The first 8 rows are patterns. Each new row is the sum of 2 different patterns, raised or lowered, with some noise. Before adding, each is slid sideways (what falls off one end comes back at the other) and multiplied by a number that may be negative. Names go in the order of the patterns.
Known rows, each followed by the names of its patterns:
[2.61 0.81 0.30 0.15 0.31 0.79 -0.04 -0.90 0.90 -0.06 2.56 1.14 -0.09 1.59 0.97 0.41 0.71 -3.23 -0.17 -3.23 -0.41 0.62 0.88 0.02 -0.92 -3.23 -0.82 -0.19 -0.33 0.15 0.33 -1.07 -1.52 0.86 -0.78 -3.23 -0.93 0.60 1.19 0.98 -0.32]	vuvuz
[0.01 -0.88 0.69 0.19 1.14 0.01 0.94 -2.37 0.51 -1.59 -0.34 -0.42 1.13 0.43 0.67 1.58 0.03 -1.24 0.30 -1.63 3.23 -3.05 -0.11 -1.54 -0.02 0.06 0.86 0.25 -0.47 3.23 0.06 0.96 0.40 0.07 -0.41 2.97 0.09 -0.08 0.07 0.24 0.11]	vugo
[1.73 -0.03 0.97 2.23 -0.46 -1.91 0.18 -0.27 0.87 -0.02 -0.18 -0.03 0.24 1.31 -0.93 0.59 1.40 0.70 0.93 0.19 2.65 -1.34 1.54 0.03 -0.23 0.30 0.17 -3.23 2.23 1.13 1.02 0.61 0.30 -1.50 0.64 1.44 -1.71 -0.22 0.31 -0.57 -0.21]	Pefun
[-1.02 3.23 0.94 -0.86 -0.01 0.01 1.22 -1.42 -0.46 1.74 0.21 -0.42 0.49 -0.23 -1.78 -0.59 -0.17 -0.23 -0.81 -0.08 2.03 1.42 0.17 -0.58 0.28 0.50 -0.69 -0.40 2.74 0.06 -0.51 -0.02 0.09 0.22 1.26 1.91 0.95 -0.76 0.29 0.00 0.65]	tipas
[-2.76 -0.36 0.04 -3.23 -0.44 1.45 0.15 1.88 -0.28 -0.05 -0.20 -0.43 -2.15 1.97 -0.03 -2.47 -2.29 0.01 0.03 0.33 -3.16 0.61 -0.87 0.43 0.14 -0.19 0.38 -3.23 -0.99 -0.62 -2.10 -0.59 -0.08 0.27 0.36 -0.07 -1.05 -0.27 1.85 -0.61 -0.30]	Nafen
[0.34 0.87 0.54 -0.25 3.05 -0.06 1.65 -1.98 0.72 -0.18 0.05 -0.25 -0.39 -0.50 -1.42 -0.24 1.39 -0.50 -0.74 -1.55 -0.95 -0.26 -2.10 0.60 1.22 0.73 -0.49 0.54 0.04 -1.24 0.42 -0.40 -1.84 -0.48 0.44 0.09 0.50 -0.80 -0.91 -0.73 1.24]	gos
[0.20 -0.07 -1.83 0.26 -2.28 0.24 0.75 0.11 -0.07 2.57 1.12 -0.43 0.07 0.69 0.61 -1.77 0.68 0.07 -0.76 -0.90 -0.08 1.47 0.06 0.80 0.04 -0.06 -1.33 -3.23 -2.13 -0.96 0.26 0.12 -0.69 0.35 -0.10 0.47 2.86 -0.34 1.30 -0.88 -1.80]	ledap
[0.30 0.11 0.98 1.00 0.24 2.26 2.29 -0.95 -0.01 -0.67 -1.21 -0.32 2.42 -0.34 -0.95 1.62 -2.10 0.47 1.32 -1.06 0.16 -0.99 1.10 -0.31 0.98 0.12 1.34 1.00 1.42 2.74 -0.40 1.92 -3.23 1.18 -0.25 -0.26 2.01 0.19 -1.79 0.63 0.28]	tumog

New rows, each followed by the names of its patterns:
[0.83 -0.20 -2.95 -2.42 -2.41 -0.81 -2.95 0.14 0.13 0.76 -0.82 0.81 1.13 -2.85 0.75 -3.53 -1.88 -1.88 -0.96 0.44 -0.27 -2.86 -1.25 -1.58 0.35 -0.78 0.74 0.29 -1.14 3.41 0.90 -0.14 -2.93 -0.93 -2.18 -1.03 0.68 -1.43 -2.48 -0.97 -3.00]	gos tumog
[-1.52 -0.24 -1.20 1.18 -0.09 -1.87 -2.14 1.43 1.84 1.75 0.18 3.25 1.21 1.28 0.39 1.15 0.65 1.16 -0.91 3.57 -0.16 4.37 1.98 1.24 0.86 1.20 0.52 -0.11 -2.38 1.93 -2.54 1.75 -1.64 4.33 0.81 1.09 -1.81 0.22 0.08 -0.03 1.72]	vuvuz vugo
[-0.07 -0.32 0.39 -2.26 1.85 -0.67 0.17 -1.68 -3.19 -0.17 -1.26 -2.94 -6.48 -1.26 -2.10 -0.88 -4.39 -0.20 -4.34 -0.61 -0.98 -1.76 -1.11 -4.70 -1.92 -0.86 -3.66 -1.93 -2.00 -0.45 -1.64 1.05 -2.53 0.15 1.26 -1.06 -2.09 -4.29 -1.99 -2.76 -4.33]	vugo Nafen
[-2.29 -3.12 -2.21 -0.64 -1.13 -2.14 -1.23 -0.20 -3.42 -4.10 -4.24 -3.68 -2.09 -1.07 -3.34 -2.82 -1.02 -6.18 -2.32 -1.12 -3.69 -2.66 -3.84 -3.29 -4.41 -2.99 -1.99 -1.88 -1.77 -2.35 -0.59 -5.46 -2.19 -4.31 -2.05 -3.15 -4.45 -0.29 -2.06 -5.04 -2.72]	tipas tumog
[0.59 -1.79 1.03 -1.66 1.53 -0.48 -0.69 -0.63 -0.68 -1.78 -2.95 -2.82 -2.58 -0.03 -2.04 0.38 0.41 -2.57 -1.30 -1.49 -2.12 -1.32 -0.97 -0.31 -1.17 -2.32 -1.97 -2.15 -3.27 -2.13 -1.08 0.28 1.69 0.80 -3.18 1.59 1.11 -1.60 1.76 -0.89 -1.63]	vuvuz tumog
[1.05 1.04 2.29 0.12 1.70 3.01 0.26 1.11 2.15 2.17 0.24 0.57 2.72 0.37 -0.39 0.57 3.15 1.55 1.28 1.52 0.79 2.08 2.04 1.11 2.98 1.00 0.26 1.18 2.13 1.76 0.65 2.28 0.74 -0.25 1.84 -1.79 2.05 -1.37 5.64 1.35 0.16]	tipas gos
[-0.17 1.15 -2.51 -2.34 -0.23 -0.83 -2.81 0.01 -0.34 1.28 0.63 -0.59 -0.31 2.56 0.03 -1.10 1.69 0.58 -0.11 -2.09 0.47 -0.30 -0.35 0.09 0.59 0.38 0.08 0.44 0.59 -1.13 1.23 -2.72 -3.18 -1.74 0.02 0.97 -1.96 -0.60 1.06 0.35 2.43]	tipas ledap
[1.87 1.64 0.59 0.03 0.63 -0.59 2.52 -3.99 0.58 -1.58 0.77 1.77 0.93 0.97 1.75 2.73 2.69 1.38 0.45 0.34 0.36 0.64 -0.46 1.05 0.73 -0.32 0.37 2.27 -0.31 0.85 1.62 2.09 0.79 0.03 -1.13 0.32 -0.81 0.04 1.59 4.09 2.74]	vugo ledap
[-4.19 -2.16 0.52 -1.99 -1.12 -1.25 -1.37 0.69 -3.18 0.39 -1.44 -0.98 -0.78 -1.48 0.30 1.90 0.22 1.55 -1.02 -0.11 -1.88 -1.42 0.47 -1.30 -1.53 1.88 -1.96 -1.04 -1.03 -1.76 -0.79 -0.78 -0.49 -1.53 -0.50 -1.00 -0.76 -2.24 0.33 -1.66 -1.05]	vuvuz ledap
[1.80 1.90 1.60 3.96 2.69 0.58 2.62 1.60 1.89 -0.46 1.82 1.87 -0.55 1.67 0.70 3.10 1.92 2.17 1.24 3.84 -1.12 -1.89 -1.31 0.20 1.38 3.00 0.83 0.81 2.86 2.38 4.47 1.89 3.00 -0.02 -0.24 1.39 -0.02 0.12 3.43 -0.70 2.18]	Pefun ledap
[-0.91 -0.25 1.63 1.14 0.75 -1.56 0.94 -3.36 -1.53 -0.96 -1.24 -0.32 -1.41 -2.68 0.39 -1.29 -0.21 -0.40 -0.63 -1.68 -3.36 -1.12 0.12 -1.49 -0.98 -2.24 -1.61 -1.77 0.98 1.02 -2.09 0.98 -4.03 -2.40 0.28 -2.44 -2.42 -1.94 -2.34 -1.37 0.02]	ledap tumog
[1.00 0.54 2.25 1.84 -0.74 1.56 -1.53 0.08 -0.28 1.48 -0.08 -0.98 -1.49 -0.04 1.12 1.91 -0.36 -0.01 -2.15 0.57 0.42 -0.91 -0.11 0.67 0.01 0.59 2.61 -0.24 2.17 -1.19 0.24 -1.82 -0.37 0.64 0.63 -1.70 -0.12 -0.06 -0.04 0.72 -0.05]	Pefun tumog
[2.84 3.19 0.40 1.72 0.00 -0.06 1.01 0.74 0.74 -0.38 1.86 1.54 0.01 0.34 -0.34 0.60 -1.44 1.60 -1.27 2.75 1.25 0.31 0.62 4.34 -1.20 0.36 1.20 0.99 0.45 2.74 0.24 0.00 2.25 3.05 1.06 0.76 1.09 -0.93 1.82 -1.23 -1.91]	Pefun tipas
[0.61 -2.79 -0.33 0.43 0.09 -2.70 -1.95 2.12 0.58 -0.47 -0.50 -0.72 2.76 0.30 1.96 -1.84 0.53 -3.73 -0.14 1.56 -0.59 1.14 0.80 -2.00 -0.44 -0.80 -1.18 -1.01 0.66 0.34 -2.46 1.54 1.17 0.39 -0.50 -1.39 0.59 -0.81 -0.35 -1.40 -3.61]	Nafen tumog
[-3.74 -1.81 -1.98 -0.58 -0.08 0.87 0.01 -2.18 -3.09 -1.91 -2.62 -0.27 1.59 -0.74 -1.32 -2.42 0.44 -0.60 -3.12 -1.71 -1.30 1.72 -0.50 -1.58 1.14 -0.35 -0.44 -2.76 1.40 -1.10 -0.55 -1.20 -0.05 -0.56 5.04 -1.27 -1.30 0.29 0.12 -0.37 2.03]	vuvuz Pefun
